All rows are made from the same 11 directions, up to rounding. Whole rows:
In the rows, 128 means zero.
[[133 125  90 128 132 112 154 112 120 152 117 150 106 106 173 132 111  88
  110 117 131 114]
 [132 143 106 130 112 104 131 142 135 152 149 122 100 124 118 135 130 125
  131 150 143 127]
 [112 153 156  85  88 146 146 190 164 156 123  91  94 114 170 105 157 168
  148 121 116 142]
 [113 127 107  91 145 189 117 143 162 139 104  93  52 111 162 180 170 136
   82 146 112 150]
 [164 172 182 108 184 122 104 104 147 138  69 139 133 124 146 113 135 139
  145  88 159 161]
 [131 108  76 148 128 103 145 118 128 140 166 151 119 135  71  99  92  72
  148 135 128 124]
 [166 139 100 161 100  84 141 100 119 129 192 125 135 157 123 130 135 113
  163 149 137 135]
 [126  90  88 155 161 147 133 100 127  95 186 129 122 172  62 123 135  80
  146 150  89 136]
 [126 128 147 128  96 107 128 130 105 145 127 150 154 118 146 129 115 149
  124 122 145 103]
 [171 172 115 152 123  84  95 112 142 143 125 117 130 119 102 137 115 131
  147 127 194 169]
 [ 89 117  72 146  94 121 165 155 125 139 196 118 127 131 131 124  94 119
  157 128 133  96]
 [122 131 101  97 155 180 140 107 183 147 181 123 119 160 104 112  71 135
  201  74 167 149]
 [102  88  57 122  57 145 127 164 147 218 135 157  89  66 111  72  92  60
  152  63 155 170]
 [128 137  48 141 142 123 160 118 141 125 136 106  89 113 167 156 104  88
  112 135 136 125]
 [ 90 104 128 113 138 140 163 149 125 100 154 127 132 151 100 123 104 139
  120 162  88  73]]

The start of a row, then its end:
[ 59 122 102  91 168 197 136 183 174 128  69 102  99  81 133 114  75 126
 113  78]	[137 132]
[197 134 166 120 128 104 127  69 119  96 124 138 146 167 124 142 151 144
 113 171]	[109 131]
[131 149 121 142 148 109 103 139 140 163 139 133 107 122  90 108 138 104
 163 111]	[157 160]
[162 125  83 152 132 143 156  63 125  45 136  89 165 154 177 184  94 138
 101 147]	[125 120]
[154 156 142 117 113 106 166 127 130 122 166 101 102 160 191 145 184 148
 137 171]	[ 91 115]
[132 131 117 104 140 143 116 116 155 155 169 135  98 153  81 144 114 141
 148 141]	[153 131]
[121 154 144  90 207 149 126 133 152 185  85 149  58 108 178 117 168  92
 134  84]	[124 150]
[113 123  91 138  95 147 122 130 133 147 180 113 123 131 137 156 121 143
 148 117]	[157 134]
[ 90 140 149  92 142 150 109 154 140 170 142 138 105 129 117 156 118 178
 131 126]	[162  99]
[132  81 188 128 118 156  82  86  88 110 106 179 202 141  89 132 117 158
 108 108]	[130 117]
[ 77  93  82 121  96 144 146 148 103 154 137 145 106  97 163 169 105 125
  76 141]	[124  73]
[119 109 121 181 150 120  99 109  91  89 150 133 166 146  84 150 138 117
 121 144]	[124 121]
[134  94 144 142  76 129 107  95  85 132 184 157 168 157 120 167 140 164
 122 149]	[132 100]
[165 106 211  80 110 121 128 102 112 126  79 178 156 139 113  98 132 152
  97 146]	[ 93 108]
[139 169  97 156 112  81 142 165 150  65 138  50 120 136  84 148 119 153
 111 213]	[127 126]
[119 162 145 168 148  76 131 162 107 151 116 132 132 105 161  79 169  88
 168  91]	[126 143]
[123 163  93 190 138 102 117 135 118  63 115  68 163 115 144 172 113 144
 111 143]	[160 133]
[179 120 116 113 109 159 109  80 151 140 161 119  95 157 130 156 169 128
 136 139]	[127 180]
[151 118 134 155 160 101 125  91 105 115 162 155 140 165  89 119 149  95
 145 148]	[107 124]
[ 88 112 133 130 115 129 118 138  91 186 163 172 123 120 156 149 143 135
 130 109]	[142  89]
[136 131 118 135  94  81 110 134 114 163 147 153 118 121  78 141 114 133
 113 168]	[159 109]
[157 135  92 125 135 149 108 100 152 131  99 111  97 110 145 160 130 112
 103 122]	[151 173]
[124 108 131 128 118 148 140 139 123  95 101 108 124 120 153 126 160 117
  97 142]	[ 77 134]
[129 141  99 170 112  96  85 140 115 134 100 120 133  87  99 149 118 118
 102 133]	[175 150]
[145 114 144 116 119 137 132 118 121 153 105 151 114 115 169 103 167  97
 126 101]	[ 99 151]
[123 129 159 107 154 154 133 112 124 109 151 122 125 166 151 168 156 169
 120 154]	[106 100]
[139 112 146  87 110 154 145 107 127 130 119 139 119 136 172 151 133 153
  97 141]	[106 106]
[107 144 148 166 142  95 124 164 110 105 111 116 161 116 115  94 136 120
 145 117]	[123 127]
[ 76 123 124 122 110 129 141 166 117 125 114 131 157 102 132 134  66 162
 109 120]	[151  74]
[116 142 164 121  67 107 115 184 125 162 110 123 134  96 134  97 147 156
 138 118]	[139 138]
[188 150 159 172 114  92  45  77  96 169 153 154 139 142 113 164 203 133
 148 124]	[179 186]
[152 160 163 114 207 123 116 100 146 109  67 139 143 129 118 114 101 127
 131 101]	[151 140]
[147 150 171 141 149 100 123 115 111 111  91 137 168 126 148 110 131 134
 135 107]	[135 129]
[128 148 123 172 158 115 106 121 111  98  59 117 170  87 163 128 112 110
 114  79]	[160 152]
[112 136 142 115 167 102 185 131 107 107  87 147 140 118 189 114  99 117
 101 129]	[97 62]
[ 98 126 160 100 131 115 121 170 125 185 104 171 110 102 102  89 123 122
 130 112]	[132 109]
[145 139 179  85 221 164 135  83 145 118  93 151 124 157 156 121 134 129
 138  96]	[111 127]
[119 127  85 127 105 143 148 146 149  99  75  92 133  85 155 125  76 122
  96 113]	[138 138]
[121  85 139 111 168 195 103  96 121 136 124 153 101 142 135 149 182 104
 108 113]	[ 87 147]
[ 58  94 105 140 136 163 151 163 100 114 113 125 132  98 180 137 128 110
  96 107]	[92 89]
[195 133 152 104 137 108 160  89 138 129 126 141  97 158 153  95 181  90
 137 151]	[ 70 152]
[175 111 129 120 150 121  78  61 131 183 152 198 119 150  40 122 112  96
 151 114]	[173 160]
[171 178 206 115 103  87 127 144 141 122 114 108 156 144 136  87 158 177
 168 131]	[132 151]
[164 130 133  75  94 169 131 123 172 113  94  87  87 126 151 156 146 164
  85 164]	[109 159]
[151 125 128 108  72 147 154 151 168  99 139  75 118 141 124  94 146 141
 147 148]	[ 87 167]
[129 136 139 155 125 103 135 125  88 136 108 140 142 107 211 130 168 109
 120 103]	[117 122]
[132 153 118 161 122  82  95 140 100 193 148 145  88 107 151 152 194 104
 131 132]	[153 144]
[102 108 119  97 111 187 155 154 166  86 101  89 141 118 132 105  83 148
 125 107]	[108 135]
[119 149 137 177  99 118 115 170 134 104 175  74 161 143 108  91 166 140
 201 109]	[129 175]
[ 91 144 124 154 131  82 147 159  88 167 157 150 123 114 175 127 146 114
 142 120]	[131  82]
[149 108 118 143 139 123 101 108 115 144 103 154 106 113 105 123 162  75
 104 130]	[113 160]
[130 116  52 133 138 160 140 112 146 122 104 105  85  98 172 158 119  81
  92 117]	[126 155]
[118 168 110 144 156 118 109 129 141 140 144 111 130 126 127 157 100 150
 154 108]	[194 132]
[ 93 118 141 125 212 126 121 123 119 111 123 165 140 147  47 126  81 122
 119 142]	[130  77]
[122 103  90 109  83 139 145 126 135 147 116 143 129 100 133 124  67 121
 108 114]	[147 115]
[118 162 142 137 186 110 107 154 133 126 111 110  91 126 108 143 171 124
 117 157]	[123 134]
[168 169 170  94  98  78 196 123 126 127 139 123 132 152 217 116 137 166
 140 157]	[103  84]
[142 137 104 130 128 153 117 117 161 108 129  93 129 131 114 137 108 137
 142 116]	[153 167]
[152 121 179 116  93 131  82 136 117 150 140 128  94 144 105 153 230 155
 105 183]	[ 95 155]
[100  87 139 165 135 127 110 139  81 125 124 158 146 119 107 107 170  84
 117 120]	[ 86 124]
[151 122 162 104 166 147 121  90 128  98 104 137 129 153 124 154 141 146
  96 154]	[105 119]
[109  87 161 125 104 190  74 121 122 139 142 146 165 136  89 125 139 156
 150  82]	[141 159]
[155 153 131 138 182 109  94 103 134 128  71 139 124 109 105 132 118 105
 112 116]	[163 157]
[145 106 106 118  87 108 167 136 118 131 103 133  93 105 164 113 153  85
  81 166]	[ 69 119]
[145 138 146 114 158  73 161 114 104 100  95 151 126 136 127 145 110 130
  66 201]	[98 58]
[103 101  94 114  90 167 154 146 132 134 130 113 106 107 183 138 132 121
 107 118]	[103 123]
[128 139 128 140 181 128  96 118 130  99 153 110 104 163  64 183 156 145
 106 194]	[125 121]
[ 88 129  79  96 142 176 142 164 181 132 117  93  87 106 113 131  76 131
 125 115]	[146 134]
[141 175 160  72 154 147 147 149 190 112 126  77  91 157 125 131 131 185
 145 159]	[124 136]
[137 161 152 170 180  70 116 127 103 126 113 145 149 128 117 100 147  98
 153 115]	[138 131]
[106 124 162  99 151 112 109 150 113 176  79 180 102  98 104 123 128 124
  87 137]	[131  96]
[ 97  84 107  83 158 184 159 127 146 117  88 146 105 114 126 117  84 101
  87 119]	[ 90 102]
[153 115 162  91  85 121 134 104 128 167 161 173 145 152 109 105 105 154
 156 122]	[141 112]
[108 141 136 153 188 140 102  99 121  74 176 113 177 181  75 187  91 186
 144 147]	[169  92]
[119 121  70 148 149 166 141 144 163 106 106  83 100 103 144  94 137  62
 146  85]	[105 193]
